There are 5 ways to turn a row about zero (a turn may also mirror it). The second row of each pair is the first, turned, with some noise. The first 45 pairs use one turn. New pairs use 3 turns, one after the other, and a turn may come again.
Known pairs, each followed by its turns in order:
[  2  -2  -6  27   6 -11  -5   8]
[-21   8   9  -8   9 -10   6  12]
F

[-10  30 -11  25   1 -11   9  12]
[-33  -3 -26   6 -10 -11 -13   5]
S

[-20  -1  25  12  -6   8   1 -15]
[-10 -22   3   4  -1   6 -30   4]
F

[ -3  14   6  23 -10 -21  12 -21]
[  1  11  19   5 -12  -6 -35   2]
D

[  2  -7  -4  12 -18  -4  -3 -34]
[ -8 -10 -11  -1   3 -18 -28  16]
R

[ -3 -10  -6 -16  13  -5  13  -5]
[10  0  2 16 11  9  9 -8]
F

[ 19   0  -2  -1 -20 -18  21 -13]
[  5   3 -32  18   4  -2 -19   3]
R

[-5  4 -2 -3 -9  2 28  8]
[ 17  -1 -12  14   9 -12  -4  11]
F

[ 14 -41  10   6   8   5 -18   6]
[ 25 -28   8 -13   6   7  18  22]
Y

[ 23  -8  -1   1  -2  -4  -5 -20]
[  4  14  10 -25  -4   7  -2  -5]
D

[-4 13  4  1  1 14 15  6]
[  4  13   4  10   4   4 -18  -6]
Y

[ -2  -7  30 -20  -5   8   4   0]
[ 21  -7 -20  18  16  -3  -4   3]
Y

[ 25  -8  13  38  -4 -27 -23  -1]
[ -7   3 -22 -15 -47 -21 -10  -2]
R

[-6 -4 -1  3 -8  3 -3  3]
[ 1 -9  5  1 -1 -6  0 -3]
R

[  9  10   0  10   1  -2 -19 -21]
[ 19   8   2 -12 -11  -5 -12 -15]
D

[-21  10 -14 -25   2 -27  10   8]
[-22  -6  21  -7  17  -2 -25  14]
S

[ 11 -35   3  19  -4  -3  -3 -37]
[  7 -19 -19 -21  -8 -12 -26  32]
R

[ -8  29  -1  -4   9 -10  -5  -6]
[-22   7  -2  -8   8 -22  -6   0]
S

[  0 -19   0 -10 -32  11   6  13]
[-11   2  24  13  11   8  26  -5]
D

[30 11  6  9 11 -1 12 27]
[  2  16 -19  10 -21   6  29  -2]
R

[-10   6  10  30  -5  -2   2   6]
[ -4  -6 -27  11  -8  -3 -12 -10]
S

[  7 -17  -5   0   7 -16  25   0]
[-26   6   2 -11   7   6  -9  15]
D

[  1   6   2  28 -36  30  32  -8]
[ 17 -13  -9 -15  17 -36 -39  14]
F

[-4 -9 -7  9 -2  4  7  3]
[  0 -10  -1   5 -10   6  -2  -1]
S

[-15  24 -18  20  -8 -10 -26   2]
[-21   8 -24 -27 -14  -7 -16  -4]
S

[  4   0 -16   9 -11   2  31   5]
[-21  -9   3  22 -14  17   2   3]
S

[  2 -21  -7   3   2   0  -6  -9]
[ 11 -12   4 -11  -2  13   5  -8]
S

[ -3 -12  -3   1   1  28  17   9]
[-2  2 -6 14 15 27 11  7]
D

[ -6 -22 -13 -24 -41 -18  -3  20]
[ 20 -25 -14   6  19 -11 -11 -43]
R

[ 21  18 -24   1   8  -4  -8  -4]
[-30  10 -20  -5   7   3   7  -2]
R

[-11  40  30  -9   1   2 -11  28]
[ 20 -44  -1  20 -24 -13   5  13]
D

[ -4   9   1 -22 -18  17 -15  -1]
[ 16  -1  -3  -3 -29  -2 -10 -13]
F

[15 12  2 -7  5 11 19 -5]
[ 16 -13 -17  -7  11  -1   6   0]
F

[ -8   3  -9  -2  -5  11   2 -11]
[ -4  10  -7 -11   8   3  -8  -5]
Y

[ 17  17  12   2 -23  -6   0  -8]
[-16   1   3  20  20 -16   9  -5]
Y

[-10   4  18 -10   4 -11 -10 -14]
[ -4 -15   7   5 -11  23  -4   4]
F

[  6  41   3   8   1 -41  -9 -35]
[-35  40  -9   6 -11  -2 -44  -2]
R

[  4  -2   0  18   3 -17  -7  11]
[-19  12   5  -5   4   1   7  13]
F

[-17   1 -24  18 -11  -7  -5  -5]
[-11  18   7 -26  -9  -9   4  -2]
Y

[-20   6  39  -4 -22   1  20 -41]
[  4  34  23  28 -43   6  -5  17]
D

[-11  -4  18  13  24   6  -9   7]
[ -4 -13 -25   5 -18  13  -6  -8]
D

[  9   2  15   3 -14  -7  10   1]
[ -2   2   3  17  10 -14   3   8]
Y

[  1  16 -20  -3  -2 -34  -4  14]
[-21  -5   4   3 -29 -19   6 -12]
Y

[  8   7 -11  -2  -7   7   7  14]
[ -5  -4  13   1   1  -6 -16  -9]
Y

[13  1  5  1  6  1 -8  9]
[ 7  5 -9 -1  4 -2 10 11]
S

New pairs. What belongs after each?
[-10 -36   2 -22 -13 -28   0  41]
[-10  21 -19  27  25  23 -33  26]
R S Y

[-11 -12  13  -1  -5 -25   3   0]
[ 15   4 -10 -10  -9 -12   4 -21]
D S D

[ 14  11   0   2 -24  -9 -12  -8]
[ -8  18   6  12 -10  -3  20  -8]
F S R

[ 14  28 -12  31   2  -9  -3  -3]
[  6   6  19  13  36 -11  -3  15]
D F R

[19 13  1  0  7 17  7 -8]
[ 3  5 -8 25 -8  5 13 -5]
D S R

[  1  10  12 -23 -11 -23   0 -35]
[  9 -13   2  17  18  -1 -21  36]
R Y R

[ 11   2 -16   7  -9   6   2   3]
[ -3  -9  -8  -4  -8  12 -13  -9]
F Y S

[10 -3 -1 -5 -6  5 -1  6]
[-1 -2 -2 -2 10 -7 -1 11]
S R F

[ -4   9  -6   1  12 -30   2   1]
[  8 -10 -10  16 -12 -10   7  16]
F R R

[-18   3   3  -2   1 -39 -16  16]
[-30 -13 -26  -9 -16  -8 -19   5]
D F F

[  0  14   7   5 -41   5  12 -15]
[ 16 -14 -10 -30 -11  -6 -15 -20]
D F Y

[  1  41   5  -3  18 -27  33 -25]
[-15  28  -1   5   5 -40 -23 -35]
D F Y

[ -8   8  -6  28  -3   2 -11  -9]
[ 12  -1  13  22 -12   4  12  -6]
S Y F

[41 10  0 -4  1 34  0 -7]
[ -3   1 -27 -10  -7  27   6 -38]
D Y D

[ -6   5 -10  -3   5  -5 -41  21]
[-26   7  26  -6  -8 -23 -16   8]
F S R

[  0  -9   5 -16  -1  -6   1  10]
[-11  -3   3  -3  -6  -7  -2  17]
R R S

[  1  15  41   2  15  12 -13  -7]
[-24 -10 -25 -16  -9 -26  -8  12]
R S S

[15  8  0 -5 -5 19 -5 -4]
[  3  -7 -15  -4  -4   5  13 -15]
S F R

[-41   6   1   5   4 -37  17   1]
[ 25  18  -6   1 -17  13 -19 -39]
R R R

[ -6   9   1 -26 -14  34 -19  32]
[-22  14  -9   2  -9 -50  -3   9]
R Y F

[  6   2  41 -32  14  -7   2  -7]
[ -9  21   0 -25   3  20 -35 -16]
D R D

[  7 -18   7 -16  34 -31 -23   4]
[-11  22  -7  28  28 -32 -11  -2]
R S S

[ 11   0 -13  41  19  15   1   4]
[ 15 -10 -27  13 -27  -3 -23  -2]
D R Y

[ 3 12  0 21 -4 -2 12 -5]
[  2  -3  12   3  20  -6 -12  -3]
D F R

[ 33  -1  35   1  25   0  -2 -14]
[ 10 -21   6 -39  26   0  19  -2]
D Y S

[-1  0  1  9 -3  4  1 40]
[ 16 -31   2  -2  13  -9 -13   5]
D R Y

[  0 -10   1  -9 -13   2 -24   3]
[ 10  13  10 -14   0  17   4  11]
R S R

[ -2 -18   1  -5   3  14  -8  -4]
[-9  6 -7  2 12  5 -5 16]
Y F R

[  5 -11  -5 -21 -14  35 -23   7]
[ -3  20 -22 -16 -32  17 -13   5]
F Y Y

[ 17   2  10 -23  24   0  17  36]
[  1   0 -36  19  23  29  10   2]
Y Y F

[ 16  -6  26  14  -2  -3 -14  -1]
[ 10 -24  17  -2  12   2   6  10]
R F D

[ 11  13   1 -20  31   1  -3  29]
[-15 -31 -19   0  22   5   7 -20]
S S D

[  4  -4 -10  13   1 -13  -2  -4]
[15 -4  7  1 11 -8  3 -4]
D Y F

[ -1   8   3  -7  10   2 -15 -21]
[-12  -1 -11  -4 -11 -14  12  13]
Y D S

[ -6  -1  -2  -5  -7  -1  14 -41]
[-14 -11 -14 -28   1   4  -4  24]
R D Y

[  5   4 -15 -17  -8  15  11  23]
[ 13   9  -1 -13  26 -13   0  15]
F D S

[ 0 -9  1  3 -1  0 10 -2]
[ 6 -9  3  1 -5  2  8  2]
R F F

[-11   1  -1   3   0   1  36   9]
[ -5  -9  15 -27  19 -11  -9   2]
R F S

[ 41   1   6   4 -12  35  17  16]
[ 18  24 -25  -2   7  -1 -46   3]
R Y S

[ -1  -4 -35   1 -21   5  -5 -40]
[ -3  17 -22   1  29 -16   8 -37]
S S S

[13 -3 -3  1 -6 -2  1 10]
[-2 -9  2 13  6  2  2 -3]
D D R

[  3  -2  -1 -13  -3  16   2  -1]
[ 2 -5  1  7 13 11 -8  3]
D R D

[ -9  22   9 -21  -4  24   0  27]
[15 -7 21 12  9 34  8 18]
Y Y R

[ 15  -6  15   3 -19  -2  17  -3]
[-2 15 -7  8 -1 -6 -1 28]
F R D

[ -1 -25   2  -8  13  11  -6  -4]
[-18   3   2  -3  -2  12  15  18]
S R S

[  6  -4   6  36  -2   3 -24 -39]
[  6 -23 -42   9  17  16 -24  -6]
Y S S

[  5  -2  -2  10  30 -11  20   1]
[  0   6 -11  -3  30  -8  17  -3]
Y Y S

[  0 -11   9  -7   1 -13 -19  -4]
[-16   7   2   7   8 -11  13  -5]
F S Y

[-14   3  11  10 -14   1 -15   2]
[ 12  20  10 -12  -7  -5   4  -4]
Y Y Y

[-15  19   0   0   1  -4  -2   9]
[ -5  -1  -6 -16 -11  12   2  10]
Y D F

[ 38 -18 -11  -7   1   5 -20  19]
[ 29 -13  19   8 -14  15 -24  15]
S D Y

